The first 4 rows are patterns. Each new row is the sum of 2 different patterns, raised or lowered, with some noise. Before adding, each is slid sideways (what falls off one end comes back at the other) and multiplied by a number that may be negative. Names go in the order of the patterns.
Some rows, each with the names of its patterns after it:
[-23 -10   5 -27  15 -16  13  14  19  12 -17  13   4  -4 -11  -2 -13  12
  10  -2   6  13 -15   5  12  25  10 -13  15   7 -19  24   3   1   0 -17
 -23 -26  18 -25  22]  (2)
[ 21  -8 -26 -12 -12  22  15 -18  12 -23  -7  15   3  20  24   5  10  17
  19 -18 -27  12  19 -19  -4  13  11 -25 -17  14  25  21   0 -25  -3 -20
 -18   5  19 -18  13]  (0)
[ 22  -3  -1  -4  18  23  -1 -24  18 -25 -15   2   2 -26  10  20  12  19
  20  18 -13  -8 -25 -27 -22  -2  20 -18  -6   8   8 -18 -17  19   7 -11
 -14  -3  25   9 -12]  (3)
[ 18  17  -4  17  20  -2 -14  22   7   7   0 -16  15   2   1  24  16 -18
   0  -5   1 -25 -21 -11 -20  23 -16   9  -2  -2 -26  24  -1   7   5 -11
  -2  19 -27  11 -13]  (1)

New rows, each followed by the names of its patterns:
[ 13   7  -3  14  -7  10  20   0  16 -10  18  16   1   8  15  -3   3  19
   8  10  10 -11  15  11  17  21   7   3   9  -6  16  -6  -6   0 -13   6
 -15  16  -8  13 -19]  (2) (1)
[ 45  31   1   2  15  49  35  17  15  26 -15   2  17  33 -18   9  26  -6
  13  -7  14  33  27 -20  46  -3  17  32  10  31  51   0  34  21  47  14
 -10  41  48  -1   2]  (0) (1)
[-11 -25 -33 -30 -31   8  -2  -8 -10   2 -15  -2 -14  13   3 -17 -14   6
  -5   8 -21  22   4  -8   6  20   9 -12  -5  12 -16 -14 -12   8 -20   4
  23  14  -3   8   6]  (3) (1)
[-16   7  50  27  20  55  16  21  26  47  22  -7   3  47 -23  -1  27  27
 -29  13  45  45  49  33  10   0  -9 -23  -6  10  -1  44  15   2   2  14
 -10  15  43   6  15]  (0) (3)
[-11 -23   5 -19 -12   9  -7 -10 -14  14  31 -27  32  17  -3  -9  24 -17
 -13  -5 -20 -15 -11   4  11  30  40  27  -6  -9  22  -5   6  -6  17  17
 -27 -20  -5  23 -12]  (2) (3)
[59 46 32 53 14 37 54 57 56 46 51 49 37 67 29 24 46 40 11 19 58 30 38 14
 40 57 35 49 13 45 36 39 49 39 36 50 49 27 22 23 40]  (2) (0)
[  2  40   0  -5  -1  21  42  15 -24  31 -28 -10  19  12  -7  32  30  25
  35  37  18 -17   6  -8 -27 -15  13  33 -21  -5  24  28   2  -8  15  13
 -12 -14   9  44   9]  (0) (3)
[-29 -17  -1  -4 -34  -3  16  -5 -17 -16 -14  -7 -32   8   3 -13 -37 -38
  -9  25 -22  23  15 -13 -21  22 -24 -37 -11 -10 -17 -16 -12 -11  22   6
  21  -4 -32   5 -14]  (0) (3)
[  6   9  -8  -6   3   2 -23   3   1 -31   0  14   5  15  -2   3  -2   5
  -2  16  -8  -7   1 -28   4 -18 -24 -27   1  27 -19 -18  12   7 -10  -2
   5   1 -10 -23 -24]  (2) (0)
[-40 -37  28  -7  36 -21 -26   3 -39   1 -12  27   1  27  26 -23  -6  -4
 -13   5   8 -25  21  -7  -8  16  15   1  23  14  32  22   1   1 -13  -8
  37 -12  -3   8  -8]  (2) (0)
[-57 -23 -17 -38 -35 -33 -33 -27 -49 -17  -5 -21 -41  -2 -51 -48 -29 -40
 -30 -28 -15 -17   1   3 -22 -44 -37  -4 -35 -38 -28  -9 -31 -53 -27  -4
  -5 -26 -62 -38 -32]  (0) (3)
[-14   1  29  -8  15  26   4 -29  -4  -1  39  24 -21  25 -13 -14  32   7
  23  27  -1  -2   5  33 -29  -9   3  17 -12 -16  24   3 -11  -4  28  36
  13  12 -16  -2 -23]  (2) (0)
[-17  16  24   2  -3  26  14  -3  -6 -27  -4 -11  -2  26   2 -19   3  -1
 -10 -30  -9  -8 -22  10 -16  18   1  -8 -11  15  -3   2  10   0  -4   0
 -15  -5 -20  14  13]  (3) (1)
[ 1 14 54 37  2 49  7 17 24 40 52 31  1 42  5 15 15 10  1 40 31 31 45 46
 27  2 22  8  5  0  6 39 -5  7 31 38 -5 11 50 23 -1]  (0) (3)
[ -3 -38 -17 -20 -39 -13 -18  -8   5  -2   4 -22   8 -43 -18  -6 -13 -11
 -31  -2 -22 -40 -41 -20   5 -16 -21 -29 -14 -27 -20 -24 -16 -28 -16 -17
 -14 -35 -32 -41 -15]  (2) (0)
[ 18  30 -17 -16  16 -31 -33  25  21  15  12   6   7  25   8  -1  21 -21
  -1 -14   6 -27  -8 -20 -20  26  25 -29  10   6  17 -26 -24  25  -2 -30
 -19  -4 -20  14  -4]  (0) (1)
[-11 -36  14   8 -17 -22  21 -20 -18 -20   8  11 -19 -37 -11 -15  19 -16
  -3   8 -22 -34   7 -12 -37  -6   9  -1   9 -34 -21   5 -31   1   7 -19
  -8 -25 -14  -2 -10]  (0) (1)
[ 10  18  14  10  -9  -4 -32  -6 -11   5 -15  10   2  -3 -13  -7   0  27
  22 -23   4 -33 -22  -1   0  24   9   0  12  17   3 -26 -12  13   8 -26
  -7  22  13 -27  -4]  (0) (3)
[  4   1  15   1  10  17 -13  -8 -10  22   2  16  -6   1   0 -17  30   0
  20  18  35  28   3  28  -1  14  -3   8   1  31   4   8  10  15   5  15
   5  41   8   8  10]  (2) (1)
